The rows come from 7 hidden closed curves, with some noise, and rows from the same curve form a group. Each curve winds through 6 dimensions. The rows are also pushed far along 5 directions, which tell nothing about the answers.
Known rows, each followed by its group:
[  1   2  19 -24   3  -7   6  -6  13   8  -5   1  15  -1 -14 -13  -5   0] : Karis
[ 13  -4 -15   0  23   1 -26  21   3 -12  -3  22  -5 -49 -32  -8   4  14] : piruf
[  3   8  23  -9 -10  -2 -14  -3   6  -7   1  22  16  12  -5  14 -11  -7] : tosi
[ -3   2  19 -23  -4 -14  22 -32   7   5  -6 -37  12  21  -5 -14  -4 -12] : muvob
[ -6  -1   4  -1  16   1  10 -21   3  -9  11 -22   7  26  -5   7   2  11] : koziz
[  4  -4  -8   1  10   5 -14  23  13  -1  -8  25 -10 -44 -18  -9  10  10] : sanas
[  6  -4   8 -13  11 -12 -11   4   8  13 -16   7   8 -30 -25 -27  -8   0] : Karis
[  6  -3   7  -1  -1   6   0 -10  13  -1   5   1   6   0  -2   4   5   3] : Karis
[ -1  -1  24 -18  11   2   6 -29   7 -16   8   3  20  21 -18   7  -1  12] : Karis
[ -7  -3  -4  -6   2  -8  16 -31 -10 -23   6 -35  -5  10  -7 -13   9   1] : tosi
[ -9  -7  -6  15   7  -4  13 -16 -21  -7   1 -12  -9  19   2  -4  -2  -1] : piruf
[ 8 -5  1  4  5 -2  4 18  3 26 -4 10  0  4 -1  5 -7  4] : muvob
[  4  -6   2  -2   2   0  13 -17 -10 -16   5 -20  -2  19  -5   5  -4   9] : koziz
[ 3 -3  1 -5  8 -3 20  6 -4 26 -1  2  4 18  4  3 -4 -2] : piruf
[ 12   5  23 -34   1   0 -20 -10  14 -13   3  25  23 -13 -31  20  -4   3] : zile
[-13   9  13 -17   6 -12 -12 -15   9 -17  -9 -18   5  -5 -19  -3  -4  -1] : zile
[  1  -1   5 -16  10 -10  -2   7   2  22  -9   6  10 -10 -12 -14  -8   1] : piruf
[  7   0  23   1 -16   0  10  -9  13  35   0  -9  21  42  22  13 -17  -8] : Karis
[ -5  -7  -1 -10  18   5   2 -11  -7 -18  -4   1  -5  -7 -21  12   2  19] : muvob
[ 16  -1  17 -15   1  12  -2  -4  13   5   9  27  24   6  -3  20   0   8] : zile
[ -9   4  15  -9  11  -1  -3 -10  12  -3  -3  -1  13   2  -9 -10  -4   3] : Karis
[ 0  1 -5 -1  2  6 -6 13 -2 -1 16 11  3  6  0 12 -1 16] : piruf
[ -5  12   5   8 -13   3 -12   7   0 -20   6  11   2   9  15   5   0  -7] : zile
[-17   4   5   9  -8   3 -12 -16   5 -21  -4  -8  -5   4   5  13   6   3] : sanas
[-14   9  -1   2   1  -3 -15   9  13  -9  -5 -11  -6 -19  -7 -13  -5  -4] : tosi
[-28   8  -8   6   9  -3   3 -17  -1 -35  -1 -29 -17  -1  -4  -9  14  -1] : zile
[ 13  -5  -2  -2   3  10  -8  22  10   3   1  35  -2 -25 -12   8   7  10] : sanas
[ -4 -12  -2   0  30  -3   4 -17  -4  -1  -1 -18  -3  11 -25  13  -4  21] : sanas
[ -7  -8  -3   5  24  -3  11 -16  -5   2  -9 -16  -5   7 -12   0  -2   4] : piruf
[ -3 -13 -12   4  31   0 -10   4  -3 -12  -8   7 -13 -30 -33  -6   4  27] : sanas
[ -7 -10 -14  18  24   5  12   4  -8  13  -8  -8 -13   1   0  -1   0   7] : piruf
[ 17  -6  11  -4  -1  -2  -7  10  18  39 -10   6  20  -2   7  -3  -7   4] : muvob
[  4   5   6  -7   0   1  -7   8  10  -8   7  15   2  -2 -13  15   1   0] : sanas
[  4  -1  -5  -7  17   2  -8  -2  -8 -15  14  15   2   4 -22  22   0  12] : piruf
[  0   3   2   3  -3  -4  -4  -8   4  -2  11 -20   6  14   0  -4  -7  -2] : sanas
[ 10   2  -8  15  -7   1  -6  50   3  41  -5  32  -4 -12  18  -2  -9  -8] : muvob
[ -2   2  -5   5  -7   5   6   0  -3 -21   3  -2 -15   9  -1  25   8  -2] : koziz
[ 18  -5   1   1   5   1 -11  11   5  16   8  14  10  -4 -11   3 -11   7] : sanas
[ 21  -2  11 -15  -4   1   2  14   7   9  12   8  11  18 -12  26 -12  12] : Karis
[  0  -9  11 -17  14  11   9 -18   7   0  12   0  14  12 -12  15  -1  24] : zile
[ -7   0  -7   8  -2   5  19   2 -16  -3  13   2  -8  25  16   4   3   3] : sanas
[-12   5 -14  28 -15   1   0  22  -2  15  -2  10 -20  -4  25  -2   5 -17] : koziz
[-14  16   6  -3 -18  -6  -7  -9  -2  -8  -9  -6   3  -1  19  -8   2 -26] : sanas
[ 18  -9  19 -19  12  -5   1 -15  18  17  -6 -12  20   5 -27   8 -10  11] : Karis
[-12   5  -5   4   1   0   6   4   2  10  -1  -7  -4   6  13  -2   2  -3] : piruf
[  8   3  -3   1  -1   4 -16   5  -6 -31   9  25  -4 -11 -12  16   7   4] : piruf
[-18   3   4   6  -9   1 -11 -15  -2 -31 -11   2  -9 -12   3   0  11  -2] : sanas
[ -4  -6   7   2   1   8  11 -13  -1  -5  10   0   3  17   3   4   1  14] : Karis
[ -5  10   5   2 -14 -14  -1 -11  -1  -3  -7 -16   1   4   9 -19  -1 -27] : zile
[ -7   4  -4  -4   8   0 -12  19  -6  -1  -1  27  -3 -11  -6   6  -2   3] : piruf
[ 15  -7   1   3   7  12  23  14 -13   4  10  29   1  29   6  33   1  11] : piruf
[  9   1   5  -4   7  -3  -2  22   8  13   0  14   3   2 -10   6  -8   5] : muvob
[ 13  -9 -10   7  -1   5   9   6 -20  -2  18  17  -6  17   2  16   0  12] : piruf
[ 11   8  18 -26  -5  -9 -13  -1  15  -4   2   3  22 -15 -11 -20  -5  -6] : tosi
[ 18  -4  20 -15 -17  -2  24   5  13  50   8 -11  26  35  19  -9 -18  -1] : Karis
[  7 -12   4   4  11 -10  20 -28   6  23  -5 -36   8  21  -4  -8  -1  -2] : tosi
[  7 -11 -26  12  10   8  10  15 -16  10   3  11 -15  -9   7   8  12  10] : tosi
[-14   7 -13  28 -14   6   4  19   0  11   8   4 -13  10  32  -1   5 -11] : koziz
[ 14  -2   1  -3  16   7 -21  20  14  13   0  26  13 -22 -14   9  -5  12] : koziz
[ -7   9  19   5 -27   5   0   5   5   5   6  23   6  32  23  26  -5  -7] : koziz
[  1  -1  10 -22  21  -4   2 -19   6  -6  -4 -13  15   5 -21   8  -2  10] : sanas
[ -8   6   5  -6 -10   5  -3 -10  -3 -22  10  10   1   2   2   3   5  -4] : zile
[ -3   7  13  -6 -12  -4   1 -11  17   0  -4 -20   7   7   5  -4   2  -8] : muvob
[-17   3 -12   4  17  -1  -4  10  -7 -27   1   2 -18 -13 -15  -8   4  10] : koziz
[ 15   1  22  -7  -7   9 -12  16  10  25   1  48  25   6   6  19 -13   1] : Karis
[ 10  -5   1 -15  18   0   2  -7   1  -2   3  13   7 -11 -26   6   3   8] : zile
[ 16 -17 -12  -1  34   1   1  28   3  47 -10  14   3 -22 -17  -5  -9  21] : tosi
[-12   6   7   8 -12  -7  -8 -14  12 -11 -11 -22  -3   3   6  -4   6  -8] : muvob
[ -7   4   3 -14  18  -9  -7  -7   5 -15  -4 -14   2  -5 -28   4  -3   8] : zile
[  7   1   7  -4 -12   1  -6  -9   2 -10   4   3   9  -3   3  -6   0  -4] : sanas
[  9   2  -4 -10   5  -8   3  22  13  32  -8  -8   6 -26   0 -38  -6  -9] : muvob
[ -4  -6  -4   7  16   0   7  12   5  14   1  -6  -6   1  -7 -10  -3  14] : koziz
[  5  -3  -6  -2  10  13 -12   8   5  -4  10  18   2 -17 -11  13   2  18] : zile
[-11  10   0  12  -7  -3  -6 -13   6 -20  -2  -8  -4   3   9   1  14 -14] : tosi
[  1   2   4  -2  -6  -2   3   7   6   3   6 -12   2   6   2 -12  -6   5] : Karis
[-18   7   1  13 -13  -7  -9 -14  10   0 -15 -23  -5  -9  12 -15   5 -21] : koziz
[  1  -8 -10  -4  13   4   3  17   2  23  -3  -4  -3 -15  -4  -7  -5  15] : tosi
[15 -8 -1 -9 12  3  7 19 -1 34 -1 23  8  1 -4 14 -6  7] : tosi
[ 28 -15   4   4  -3  -3  20  -2  -1  42  12 -12  17  31  11 -10 -12   5] : muvob
[ -2  -7 -13   0  22   4  15  14 -12  -3   7  14 -13  -1 -16   5   5  18] : Karis
[ -5  -2  -1  10   4  -2   0  -7   2 -16   3 -22  -7   9  -8  -2  -1  12] : muvob
[-21  11  -3  12 -13   9  11  -4 -10 -23  12   4 -12  26  26  17  10  -8] : zile
[  3   9   5  -9 -13   4 -16  -3   3 -30  12  11   2  -4  -7  16   2  -3] : tosi
[-14  -1 -16  22  -8   4  -8  -2  -9 -15  -8  -6 -21 -16  13  -6   9  -2] : muvob
[ -6   7   8   0 -17  -5  -2  -3   0  -1   3  -6   5   8  11 -14  -8 -11] : tosi
[ -8   1   7   2  -1  -8  -9 -13  13 -16  -5 -28   0  -2  -8 -17  -1   5] : muvob
[-12  -1 -14   5   7   4  18 -10 -18 -25  12  -8 -16  20   4  13  15   9] : tosi
[-14 -12 -19  19  20  -6  23 -25 -30 -19   2 -27 -25  24 -10   4   6   6] : zile
[11 -5  8 -8 -2  2 13  8  8 16 -1 -9  5 12  1  3 -8  8] : koziz
[ -8   0 -11   9  14   2   2   2   0  12  -2 -12  -1   0   9  -7   2  -1] : koziz
[-21  11 -19  28 -24   4 -10   5  -7 -19  -8 -18 -24 -15  35 -15   9 -21] : koziz

New rows, each followed by its group:
[ -4  -6   0   7   0   1  16 -14 -13 -21  -4   0 -13  17   1  15  10   4] : piruf
[  6  -8  -1   6   5  -3   1  -6   5   6 -12 -11  -3  -9  -3  -9   3   1] : piruf
[  6  12   4   8 -18   1 -11  16   6  11  -1  26   7  -1  19   7   1 -25] : tosi
[ 5  6  3 11 -4 13 -9 17  0  2  8 29  7  6 15 17 -7 -5] : piruf
[  7   2  -6   5   3  13  -7  16   7  -6   9  28  -4 -12  -3  17   8   6] : Karis
[  6 -14 -13   4  15   0  16   5  -4  11  -2 -14  -8  -3  -5 -13   5  19] : piruf
[ 17   0  11  -5  -2  -6  -5  -3   2   9  -3  10  15   2  -5  -1  -6 -11] : zile
[  1   5  -5   4 -11   0 -10   3  -4  -5   5   7  -4  -4   2  10   0 -10] : zile
[-7  2  4  9 -4  0 -7 -8 -5 -6  0 -1  1  5  5 -5 -6 -5] : piruf
[ 21   1  12  -1  -8   2  -4   9   1  15   8  17  18  29   8  29 -14  -1] : zile
[  5   5   8 -16   6  -4 -19  12   6  16   3  20  19 -13 -13  -3 -13   0] : piruf
[ -1   2  -3  -2  15  -7  -7   9  -3   9  -1   1   3  -4 -12  -4  -9   0] : sanas
[  6  -8   1   9  -6  -2   9  -8   1  15 -10 -12   0   4  10  -9   0  -7] : piruf
[  4  10  -1  -2 -26   1   9  22   5  32   4   9   6   5  35  -7  -2 -23] : tosi
[ -2   0  -3   2  -7  -1  -5   1  -1   1  -1 -10  -4 -11  -1 -13  -8  -2] : tosi
[ 13   0   8  -9   3   0  -4   0   5 -10  -5  14   5 -10 -13   5   2  -1] : piruf
[-12   6   6   1   0   1  -7   8   6   8 -12   8   3  -5   9  -3  -3  -5] : piruf
[ -7   1 -13   7  10  -5  -5   4  -3 -11   4 -23 -10 -10  -8 -20  -2   5] : zile
[ -3  -8 -22  26  -4   7  11  24  -8  20  -3   0 -19  -5  27 -15   6   3] : piruf
[  5  -1   7   2   9  -3   4 -19  -1 -15   3 -16   6  28  -8  17   0   4] : zile
[  5  -5   7  -7   4   1  12   2  -6  25   6   3  11  28   0  15 -15   7] : zile
[  4  -1  10 -11  -1   4   5  -1   5   8   0  10  12   3   3   0  -1   5] : sanas
[ 4 -7 -6  8 18  7 14 -2 -9 -5 15  7 -1 16 -9  8  1 13] : Karis
[ -8   1  -7  19 -24  -2  17 -11 -12  15   3 -14 -10  27  33   2   5 -18] : piruf
[  7   1  -5   0  10   0 -22  17   8  -4   1   5   3 -20 -13  -5  -7   9] : zile
[ 2 -4 -8 10 -3  5 -1 13  7 11  0 -3 -9 -3  5 10  0  8] : Karis
[ -4  -2  -1  -5   9  -4  10  -1  -2   0   3  -9   0   2  -4 -16   0   6] : sanas
[ -6  15  11  -3 -12   0 -14   2  16   2   2   3  15   0  16  -5  -1 -14] : koziz
[ -1  10   5 -13   7  -2 -22  -8  12 -28   5  -9   9 -12 -19   2   1   2] : sanas
[  6   3   0   3   1   0 -12  -6   3 -18   1   1   3 -10  -7  -6   5  -3] : zile
[  5  -8   1   4  -4   2  -4  -9   3  -6   1 -10  -3   1  -8   7  -2  14] : Karis
[ -3   3  -1  -8  -8  -1  -7  -9   3 -11  -6  -3   0 -17   2  -2  12  -4] : tosi
[ -7  -3 -11  18   1   2   6  -3   3  14  -8 -11  -7 -14  17 -24   8  -8] : zile
[-14   1  -3  21 -13  -4  -9 -23  -6 -31  -6 -19 -16   4   7   2  11  -5] : muvob
[ 0 -4 -5  8 13  5 -4  9 -8  6  5 16 -2 10 -5 27 -5 11] : sanas
[ -5  -4 -18  21 -18  -3  22   0 -12  26   5 -31 -10  10  36 -36  -1 -13] : tosi
[ -8   6  -4   4   3   1  -7  15   5  -8   0  15 -11 -14  -7   5   7  -1] : sanas
[ 14  -3  12 -12  20  -6  -6 -14   9 -10   0 -12  15  12 -27  15  -5  12] : zile
[ -3  -8  -8   6  14   2  17   4  -7  10   4   3 -10  13  -6  10   3  11] : sanas
[  2  11  23 -12 -29  -9   0 -14   0  -8   4   6  18  25  18  -1  -2 -19] : muvob
[ -6  -1   1  -8  15  -3  11   4  -2  -3  -1 -10  -6   3 -15  -4  -6  10] : muvob
[  8 -10 -11  -7   6   1  19 -12  -8   4  12 -23  -1   8  -3  -7   4  11] : tosi
[-16  -4  -7   4   6  -6   3 -22  -6 -22   0 -37 -13  -3 -11 -21   0   8] : tosi
[  3   0   5  -7  -1  -8   0  -2   8  -3   0 -24  -1   4 -14   0  -7   5] : Karis
[-14   5   2  -4   6  -2 -14 -30  12 -44   3 -34  -2 -14 -19 -12  11   7] : zile
[15 -8 -4 -7  2  3  9 -7 -1  8  7 -4  8  4  2  1  6  9] : tosi
[  5  14  20 -14 -30   3 -14   5  20  -5  -3  24  15 -14  14   1   5 -19] : sanas
[ 10  -3   5  -7  17   4  -9  -3   1 -20  13   1   9  10 -23  20  -6  23] : zile
[  4  -3  -5   5  -2   1   0  12  -4  10  -6  22  -6 -13   0   0   3  -6] : sanas
[ -4   5   6  -6  -4   4 -15 -12  15 -15   3  -9   6 -12  -6  -2   3   5] : zile
[ -3   3   4  -8  -2  -1   3 -13  10  -4   3 -21   1   5  -5   7   1  -3] : tosi
[ -1   4   1   3 -14   1  -3  -5  -7 -18   0  -7  -4   3   8  -2  -2  -6] : koziz
[  7  -4  -7  -3  15  10 -11   6   7 -10  12   6   1 -16 -16   8   3  19] : zile
[ -5  -9 -29  27  10  -7  12  11 -16  14  -8 -12 -26 -10   8 -19  11  -6] : muvob
[  7   6   7  -1  -3  -6 -13  12  14  12  -5  -5  14 -11   5 -25  -9  -8] : zile
[ -2  -1  25 -11  -9  -6  -3 -27  10  -5 -10 -15  17  13  -1  -6  -5   1] : piruf
[-11   1 -23  26   2  -2   2  10  -9  -7 -10 -10 -25 -22  11 -28  10 -15] : piruf
[ -3   7   6  -4 -20   2  -8 -11   3 -16   5  -2   6   0  12  -3   6  -4] : tosi
[ -3  -6 -20   7  36  -3   9   5 -13   7   6 -12  -8  -4 -19 -17  -5   9] : piruf
[ -3   2   9   3  -3  -2 -16  -2   2 -18  -1   9   3   4  -4   9   2   9] : muvob
[ -1  -2  -5   5  -2  -1   3   3  -5  -1  -8  13  -9 -10  -1  -1   7  -5] : sanas
[ -7   6   3   0   0  -9  -3  -1  -2   9  -1  -8   5  11   3  -5 -10 -10] : sanas
[  3   5   6 -18  25  -5 -10   4   6  -3   2   5  14 -13 -27 -11 -10   2] : piruf
[  0  -9   1   2   9   6  -5  -2  -2 -13   1  12  -4  -4 -15  14   2  21] : Karis
[ -5  -6 -11   3  24  -1  10   0  -9   3  -6   3  -9  -5 -14   3   6   6] : zile
[  4   2  -1   2   1   4 -10   6 -11  -9  14  15   6  13   2  13  -9   6] : sanas
[-11   0  12   0  -6  -3   6 -29  -3 -34  -9 -11  -6  15  -3  12  11  -1] : piruf
[  3  -3  -2   5   4  -4   0 -12 -10   3   9 -18   5  17   0  -6 -10   2] : sanas
[-2 -5  1  0  2  6  2  3  8  5  0 -3 -2  0 -2  8  2 14] : Karis
[ 12  -1  -2   6  15   9 -16  11   0 -18  12  31   3  -2 -15  21   4  14] : tosi
[-31   8  -8  21  -8   5   5 -19 -10 -26  -2 -26 -18  18  25   6  10  -6] : koziz
[13 -1  3 -3  8 14 -3  9  7  0  8 32 10 -3 -2 20  6  9] : zile
[-12   8  11  -3   4   1  -5 -10  11 -16 -11  -6   4  -1  -1   0   2  -3] : piruf
[ -6  -8 -17  -2  16  -1   9  13  -3  19  -4 -18 -11 -19  -6 -23  -3  13] : tosi
[  3  -1  -5   0  12   3 -13  -3  -7 -14   4   2   4  -3  -9  11  -2   7] : sanas
[-11  -1   0   4   7   3   4  -9  -4 -13   3   7  -4  -1  -3  -9   7   3] : Karis
[ -3   8  23 -27 -10 -13 -14 -21  25   5 -11 -15  23 -26 -11 -40  -6 -15] : zile
[  7  -9   7   1   5   1   4 -20  -5  -1   4  -7   8  15  -5   1  -4   9] : zile
[ 18  -5  16 -16  20   7 -11  -9  15   0   9  11  24   9 -24  24  -7  21] : koziz
[-13   3  -1   2  -7  -5   4  -7 -11 -20   0 -11 -12   3   1 -12  -1  -7] : muvob
[-24  -2  -5  20  -7   2   2  -9  -8 -18  -2  -5 -21   4   8  -2   8   4] : sanas
[ -1 -10 -15   5  36  -3  18  -4 -14  13   8 -19  -3  10 -16 -16  -8  12] : piruf
[ 11 -10 -13  11  -7   1  17  20 -10  35  -1  11  -8   7  19   0   2   0] : piruf
[  7   6  -3  -3   1 -12 -18   4  10   1 -10 -10   2 -28 -13 -20  -2 -16] : zile
[ -7   1   6 -14   6   1  -8 -16  -1 -26   7   2   2  -9 -23   3   2   9] : zile
[-9  3  0 -2  1  2 -4 -6  2 -5 -3  3 -4 -2 -3 16  4 -4] : zile
[  3  -9 -17  13  13   4  -2  15   4   7  -3  -7 -17 -18  -9   1   3  16] : Karis
[  7  -6  16 -25  13  -2   7 -27   6  -5   8  -8  18   7 -25  -1  -4  14] : zile
[ -7 -11  -1 -13  27 -14  -2 -19  -1  -4 -18 -26  -1 -25 -32 -29  -1  14] : tosi
[ -1  -6   0  -6  13  -5   2   6   3  23 -17  -4  -1 -16 -10 -15  -8   3] : muvob
[  5   4   6   1  -2  -3 -10   0   7  -4   4 -10   9   6   1  -4  -7   1] : zile
[ 13   1   3 -15   3  -2  11  16   2  22   2  13   9   2  -3  -1  -6  -5] : muvob
[ -9   8   6  -1   0  -2  -5  -7   8 -18   5  -1   0   5  -8   4   5  -3] : koziz
[-16   4   1  -4  -3   1   1 -24  -5 -33   8  -7  -5   1  -7   0   8   1] : zile
[  8   5  10   0  -6  -7  -2   0  18  27  -8  -4  16   0  12 -14   0 -18] : tosi
[-18  10  -1 -12   4 -12 -19  -9  -1 -32  -1  -7  -5 -20 -20 -15   5  -4] : piruf
[-11  10  12  -4 -11  -5 -21 -12   7 -15  -9   3   6  -4  -2  10  -2 -13] : sanas
[  2  -4 -28  31  -6   7  -2  20 -16   5   2  17 -18  -7  27   4  17  -4] : muvob
[  6   6  17 -26  -4  -6   5  -5   9   5  -4   5  15   5  -6   5  -3  -9] : muvob
[  1  -4   3  -9   5   1   6 -21  -5 -10   6   3   2   9 -15  15   3   4] : zile
[  3  -1   3 -16   7   4  13   0   3   9   0   1   5   5  -2  10   0   4] : muvob
[  8  10  12 -16 -14  -8 -15   6  13  10   0   2  16 -11  -4 -10 -12 -15] : zile
